The rows of a group lie close to one hidden flat surface of 9 dimensions, which may be shifted away from zero. Surfaces can cross.
In the rows, zero is written as 128.
Known rows, each followed by its group:
[123  95 128  91  57  54 144  75  72 165 140 165 161]
lik
[166  89 127  97 143 162 141  92 203  99 161 202 114]
lik
[199  87 133  63 128 133 116 126 114 135 163 154 149]
gato
[111 131 105  94 191 173 157  89 159 144 186 135 186]
gato
[140 150 121 141 144 146 131 128 144 147 140  99 138]
gato
[ 93 105  74  87 159 112  90  98 104 100 133 114 156]
gato
[128 143  91 122 111 133 134  86 123 133 120 108 160]
Rurov
[133  95 175  81  99 177 129 154  85  82  89 199 105]
lik
[114 160 117 132 146 120 139 172  89 133 137 148 139]
lik
[ 85 132 162 162 143  95 141 128 160 124  79 114 138]
Rurov
[118 104 103 155 104 123 175 124 165 112 137  80 139]
Rurov
[172 140 138 151 138  88 106 133 171 127 109 118 136]
Las
[ 81  97 140 158  86 136 197 142 150  58  82 121 136]
Rurov
[110 152  65 134 132 119  79  73 138  63 113 152 139]
gato
[117 121 107 156 145  64 135 121 162 143 109  90 144]
gato
[146 153 121 121 136 169 108 125 107 150 161 103 125]
Las
[122  99 194 120 107 120 126 110 127 128 188 115 132]
Las
[110  83  88  97 138 137 127  88 148 121 112 132 107]
lik
[ 62 118 103 140 140  76 159  86 167 102 122 169 151]
Las
[162 109  65  89 128  88 123  96 117 144 134 139 163]
gato
[183 102 100  65 152  51  71  78 117 220 175 125 149]
Rurov
[135 163 117 124 133 123 100  73 116 130 100  93 184]
Las
[133 168 146 151 101 137 112 117 130 117 157 152 114]
lik
[170 140 107 120 156 125 141 125 150 157 194 159 146]
lik
[135 129 155 157 168  90  87 131 181  96 124  95 138]
Las
[147 116 101 106 165 127 125 138 134 168 130  99 144]
Rurov
[144  64 112  60 134 124 147  97 131 156 134 142 143]
lik
[185 156  86 138 145  96 145 111 171 147  94 160 161]
Las
[135 100 114 121 115 119 154 120 154 155 134 156 107]
lik
[128 149 202 158  75 120 149  47 167 116 114 114 185]
Rurov
[133 137 120 145 152 146 139 160 150 119 114 139 114]
gato
[100 122 111 155 106  87 130 147 115  84  47 162  97]
gato
[ 61 120 128 163 146 102 120 135 141 103 123  99 109]
gato
[191 117 167 105 106 119 161 125 143 151 131 169 148]
Las
[158 162 118 124 129 152 123  86 153 120 144 165 160]
Las
[101 101 131 100 124 105  89 149  60 141  79  95 113]
Rurov
[124 111 159 103 102 160 150 114 113 143  87 136 131]
lik
[135 109 163  95 132 165 122 112 118 136 127 118 137]
lik
[143 139  65 135 136  79 102 123 120 155 105 105 124]
Las
[123 116  99 139 101 113 115 126 135  79 134 191  83]
gato
[150 132 196 100 132 100  79 132  89 169  82 155 116]
Rurov
[184 147  71 122 111 116  38  96 129  87 152 149  86]
Las
[154 129 133 133 108 141 130 129 133 136 136 114 119]
Rurov
[123 166  97 153 127 142  95 109 143 115 132 105 106]
Rurov

New rows, each followed by its group:
[108 173 128 155 152 139 132 139 113 149 134 110 149]
lik
[145 129 155 144 120 155 140 140 145 125 126  90 125]
Rurov
[ 99 104 161 101 112  63 159 131  91 129 130 178 172]
lik
[130 123 145 115 117 146  99 176  75 105 132 154  84]
lik
[123 143  91 147  89 145 156 111 127 132 109  91 140]
Rurov
[ 79 175 145 187 156  65 159 138 153 191  20 148 125]
Rurov
[106 129 150 155 136 146 174 164 154 104  70 130 129]
Rurov
[130 145 111 131  94 151 148 124 103 139  88 107 133]
Rurov
[161 136 110 147  89 128 130 125 147 126 137 140  86]
Rurov
[111 134  98 158  97 112 143 113 131 142 108  94 130]
Rurov
[110  81  82  83 104 116 134 116  80 153  96 141 116]
lik
[129 128 102 143  57 115 128 101 120 115 116 133 101]
Rurov
[179  93 107  99 160  72 138 155 125 186 101  73 175]
gato
[ 96 120 143 103 134 135  84 132  76  60  58 124 147]
gato
[132  92 159 108  56 127 102 100 110  85 130 186  80]
lik
[179 174 131 143  86 156 138  89 135 177 131 109 145]
Rurov
[125  95 133 102 126 137 106 106 131 120 140 121 115]
lik
[118 132 119 131 137 147 119  99 150  96 134 115 146]
Rurov
[100 117  72 178  53  85 193 131 143 104  81 163  84]
Rurov
[150 155 201 163  97 116 129 144 144 117 169 168 113]
lik
[156  88 110  82 115 138 148 135 117 102 119 186 132]
Rurov
[104 158 167 170 108 131 126 109 151  96  78 151 116]
Rurov
[ 96 130 132 164 125 178 142 100 185 117  71 116  71]
lik
[150  92  68  96 160 136 115 152 124 126 151 106 114]
Rurov
[105 119 118 145 122 131  93 125 134 116 136 105  74]
lik
[139  87 123 121  73 156 107  50 176  96 119 165  56]
lik
[147  95 122 108 138 118 140 158 126 120 120 153 119]
gato
[136 138 134 134 115 151 122 124 125 147 162 101 108]
gato
[107 140  99 155 120 162 134 108 158  83 133  84 143]
Rurov
[195 130  77  87 153 150 107 134 119 149 148 126 147]
gato
[152 172  38 149 158 160 124 154 139 145 118 128 102]
gato
[121  74 101  97 129 127 152 123 126 158 100 129 110]
lik
[104 134 148 147  93 165 136  94 146 102  81 156  90]
lik
[132 147 123 124  95 164 162 110 125 140  88 172 117]
lik
[156 150 147 131 108 139  87 120 106 104 111 131 116]
Las
[151 131  67 123 162  95 158 105 190  89  78 212 175]
gato
[149 106 151 114  95 119 134 119 134 120 123 154 125]
Rurov
[119 134  88 103 114 148 118  71 111 109 126 114 167]
Rurov
[180 134 152  86 104 182 130 129  90 145  99 147 140]
Rurov
[142 120 186 125 130 143 126 171 126 133  85 132 111]
Rurov
[105 152  99 143  78 133  97  97  85 134 142 100  97]
gato
[172 140  70 140 148  71 135  98 196  99  90 179 155]
gato
[147 149 123 122 113 108 150 125 106 168 154 153 153]
lik
[103 141 100 172  95 105 147 132 128 158 137 116  84]
gato
[144  87 141  88 140 142 116 134 127  82 132 158 129]
Rurov
[168  72 150  79 114  86 115 100 127 114 156 145 156]
gato
[109 166  81 143 151 146 147  60 171 133 122  97 192]
Rurov
[175 110 123 153 121 179 157 165 179 102 175  82 112]
Rurov
[ 93 127 199 141 133 163  99  82 161  98 120  75 127]
lik
[206  93 111 135  94  48  76 131 155  82 129 162  81]
gato
[120 114 102  96  99 130  78 107  74  98 118 113 111]
Rurov
[129 167 129 146 113 222 135  33 195 133  88 116 130]
lik
[113 131 183 138 122 129 141  87 163 125 132 124 154]
lik
[168 150 161 131 154 123 117 143 129 192  94 135 121]
Rurov
[174 149  61 100  66 186 152  92  85 145 139 113 157]
Rurov
[ 61 110 135 141 154 126 121 138 124  77  80  92 135]
Rurov
[144 110 134 109 125  80 142 124 123 150  97 135 158]
Las
[108 116 133 119 122 123 109 126 104 131 122 108 114]
lik
